All groups share one centre, and each spreads out both ways along 6 directions, with some noise.
Known rows, each followed by its group:
[-12 -14  -9 -13 -36 -23  18 -25  26 -43 -31  42  11] => j574
[ 15 -21  11 -26   5   3  -4   7 -17   9  -3  -5 -13] => j631
[ 21 -12   6 -14  12  -9  -9  18 -11  11   5  13  -8] => j183
[-10  12  -8  -4  -4  -1  10  -4  -3   4  11  23  15] => j631
[  5 -10   2  20   0  -4  -2  -1  25 -35  10  -7   7] => j631
[-17   8 -13  30  -8  15   7 -12  15 -30  27 -33  18] => j429
[ 14 -21  -6   9 -12 -18 -13  -4  16 -19  -1  -5  -9] => j252
[ 13 -13   3  12  13  -6  -4   6  22 -15  22   4  18] => j429
[ 18 -33 -27  20 -24 -16 -51  23   8  50  -8 -11  -9] => j252
[ 13  -4   8 -16   9 -20   5   7  -3 -28 -11  17 -16] => j574
[ 15  14   4 -29  13 -23  16 -15 -25  -8  -2  13 -22] => j574
[ 12 -15  25  -6  16  17   9  -2   8   4  18  29  12] => j574
[ -5  -3 -13   8 -16  -3  -2  -3   5 -14   5   9  -1] => j631
[  6   0   2  -7   2  -6   1   0  -7  -5   3  11 -11] => j429
[  6 -21  20 -10  16   8  19 -18  26  19  19  23  60] => j631
[ -3 -25  19   1 -14  18  -6  -7  19  -7 -27   9  -5] => j183
[-21   2 -22  45 -12 -34 -21  44  53 -37 -46  27  10] => j574
[ 17 -49   5   7 -14 -11  -9 -14  37 -43  -1  -5   6] => j631
[ 18 -38  16 -11   6   8 -13  51  -3  14  14  28  21] => j429
[ 21 -10   8  -9   6 -18  -5  -3   1   7 -10  28 -18] => j429
[  2  16 -13  37  -1   4 -14   0  12  -5  35  14 -18] => j183
[ -7 -39  18   9 -15  33  -4  12  17 -42  -9 -38  15] => j183
[ 12  -7   4 -10   8  -8   1  12  -6 -15   4   7  -3] => j183
[ -2  -3  20  18   5  21  -9  15  13   3  -6  12 -11] => j183
[10 -3 17 -6 16  1  5  2  2  9  1 10  3] => j631
[ 18   3  13 -13  18 -23   2  -6  10   5  -9  40 -12] => j429
[ 10 -26  16  -3  -1   3   1   3  17 -17   3  26   6] => j574
[ -8   5  -1  17  -5  15   7 -11  13   0  17   4  22] => j574
[ 13 -18  -4   1  -4  -3 -10   8   0   1  13  -1   2] => j183
[ -8  17  -1  -4   1 -25  18  -9  11 -28 -16  40   3] => j574
[ 29 -46   3  13 -14  -6 -32  -7  27  12   0  -6 -14] => j429
[ -1  15 -19  19   9 -14  -3  11  12   9  26   4  24] => j252
[ 11   1   9   1  10  -1  -9  12  -2  -2   4  19 -25] => j183
[  1  14  -7  14   4 -17  -6  -2   8 -16  -7   3 -17] => j252
[ -6   0  14   7  -2  15  -7   2   2  -3 -20   0 -28] => j252
[ 1 15  4 14 13 -3  5  0 17 -6  4 26 -1] => j631
[ -8  -7  28 -31   3  39  19  10 -29  20   0  17  12] => j252
[ 16 -17   2 -12   7 -15   2   7   0 -27  12   7  -1] => j429
[ 25 -40   6 -21  -4  -6  10 -13  15   5  35  32  47] => j252
[ -6 -30  15 -10 -21  14  11  -6  15 -47 -25 -15   4] => j183
[ 19 -14  -4   4  -3 -22 -14  -4  20  13  -1  21   0] => j252
[ -4   1 -17 -16 -16  -5   9   4 -25 -22  14  -4  -3] => j631
[ -6  -7  19 -22  -1  31   7  15 -19  42   5  24  14] => j252
[ 22 -35  29  12  16  17 -23  33  18   8   5  18  -1] => j574
[ 32   4  -3  -3  23 -20 -11  16 -14  -2  41  23 -22] => j429

New rows, each followed by its group:
[  2 -25  -8  -5 -16   3   6  -5   6 -20  20 -15  26] => j631
[ -8   8  -2   1   3   0  14 -12  11 -14  12   3  28] => j183
[ 16 -57  15 -35  -6 -14  12  34   6 -54 -17   9  36] => j429
[ 27   6 -32 -13  -6 -46  -1 -19 -10  -3  27  21 -20] => j183
[ 14  -3   2  16  10   2 -13   4  11  26  18  20  -2] => j429
[ 19 -15   2 -10   2 -13  -5   5  -1 -13   6  12 -11] => j429
[-41  22  13 -18  -4   2  52 -15  14 -57 -38  11  50] => j429
[ 13   8  -1  -6  19 -14  10  19 -12 -45  26  -2 -12] => j183
[  1  16 -19 -14 -11 -30  24 -38   5 -27   9  18  10] => j183
[  2  12  -2   9   3   2  -5  -8  -2  15  11  12 -18] => j429
[ -3  18   5 -14  13 -16  18 -13  -4 -17  -7  25  -6] => j429
[ -2 -30   8   8 -21   9 -14 -16  31  17 -30   4   6] => j429
[ 14 -17  -4   3  -5 -17  -2  -8  16 -32   9  -5   4] => j252
[  3 -25  -8  -3 -23  -5   2 -18   9 -21   3 -13  11] => j183
[  2  27   3  12  18  -3   7   4   2  -5  15  30 -12] => j183
[ -1   5  10 -13   5   0   8   0 -10  -5  -8  17 -15] => j252
[-10   0  34 -11  19  14  18   9   5  -3 -28  21  12] => j183
[ -4 -12  -5   5 -17  15  -4   0  -2  -8   4 -12   3] => j429
[  8 -18  15   0   9 -13  -4  20  23 -28 -13  38   1] => j574
[ 25 -41  -2   1   3   1 -18  32   5 -14  29  -2  10] => j429
[ 20  11  -9 -11  15 -26   3   2 -13   5  21  24  -8] => j183
[-10  10  -8   5 -11  -1  11 -27   4 -35   2 -17 -10] => j429
[-15  28  22 -19  23  19  37   0 -13 -17  11  28  12] => j252
[ 15 -52   0  21 -29  -7 -26 -10  45 -23 -15   0  -5] => j631
[  7   7  10 -15  17  -3   8   2 -12   5   5  17   0] => j631
[  5 -39  10   7 -32  10 -21 -11  18 -30 -27  -2 -38] => j183
[  6 -11  -6  11  -3   6  -6   8   4 -21  19 -11   4] => j183
[  7  11 -23 -26  -9 -42  21 -38  -5 -23  13  19  11] => j183
[ -9  12 -23 -22 -29  -8  10  -2 -32   6   3  19 -10] => j631
[  2 -16  13  -2  -2   6  -7   5  15  27 -17  25   6] => j429
[  0  -7 -12  20 -11  -1   9 -24  21 -60  18 -38  15] => j429
[ -2  -8   3  -7   1   0  12   6   3 -28   2   3  15] => j429
[  8 -11   1 -16  -5  -2   2   0  -8   8   2   8   4] => j631
[ 3  6  3 -6 11 -6  8  8 -5 -8  9 19  1] => j429
[ -9  19  11 -16   8  -9  18  -8  -3  -1 -18  36   0] => j429
[  8  11  -5 -18  10 -25  11   4 -13  -3   9  21   6] => j252
[ -8 -21  26  -8 -14  14   6 -12  18 -24 -42  11 -13] => j183
[ 22  -9   6 -27  16 -26  20 -16  10   6  25  56  35] => j252
[ 25   8 -39  10  -8 -36 -10 -10 -10 -23  51   4 -24] => j183
[ 24 -24  -5  -7  -3 -27 -14  -5  11  27   0  31   3] => j252
[  2  12   2  31   8 -12 -10  -1  29 -41 -13  14 -31] => j631
[  8  16   5  -8  17 -18   4  -6  -1  34   4  44   4] => j183
[-13  10   9  -3   9  21  22   4  -7 -18  21   2  19] => j252
[ 11 -18 -38  31 -47 -12 -23 -34  21 -13  28  -7 -22] => j183
[  3  -5   3   0   0  -6   1   1   7 -21   0   9   1] => j574
[-15  19  30 -36  20  25  42   7 -34   5  10  31  18] => j252
[  1  13   5 -14  20  -9  17   1   0  10   8  19  25] => j183
[ 15 -27   5  -4  -8  -5  -8  -1   8 -19  -6  -2 -11] => j631
[ -6 -10   2   1 -12  11  -4   4   2   1  -3   1   5] => j429
[-26  -5   8  10 -11  30   6  11  15  17 -13   8  34] => j429
[ 17 -18  24   5   8  11 -28  26   2  30 -19  31 -44] => j183
[ -9  -2 -12  -1 -20  17   1   3 -22 -16   9 -19 -14] => j429
[-12  20  -5  43  11   8 -11  23  22  13  13  -1  20] => j574
[ -9   6  32 -34  19  31  48  -6 -21 -15  27  29  37] => j252
[ 28 -35  18 -20  -5 -23   4 -33  25 -46 -10  27 -18] => j252
[ 14 -17   4   8 -14  -1 -21   0   9  -8 -10  15 -45] => j183
[  6  20   4  14  20 -20  -1 -12  28  21 -11  48  -5] => j252
[-14  12  24  22   9  26   1  -4  16   4 -16  15 -14] => j252
[ -2  18 -21 -16  -6 -38  12 -10 -13 -33 -17   7 -17] => j574
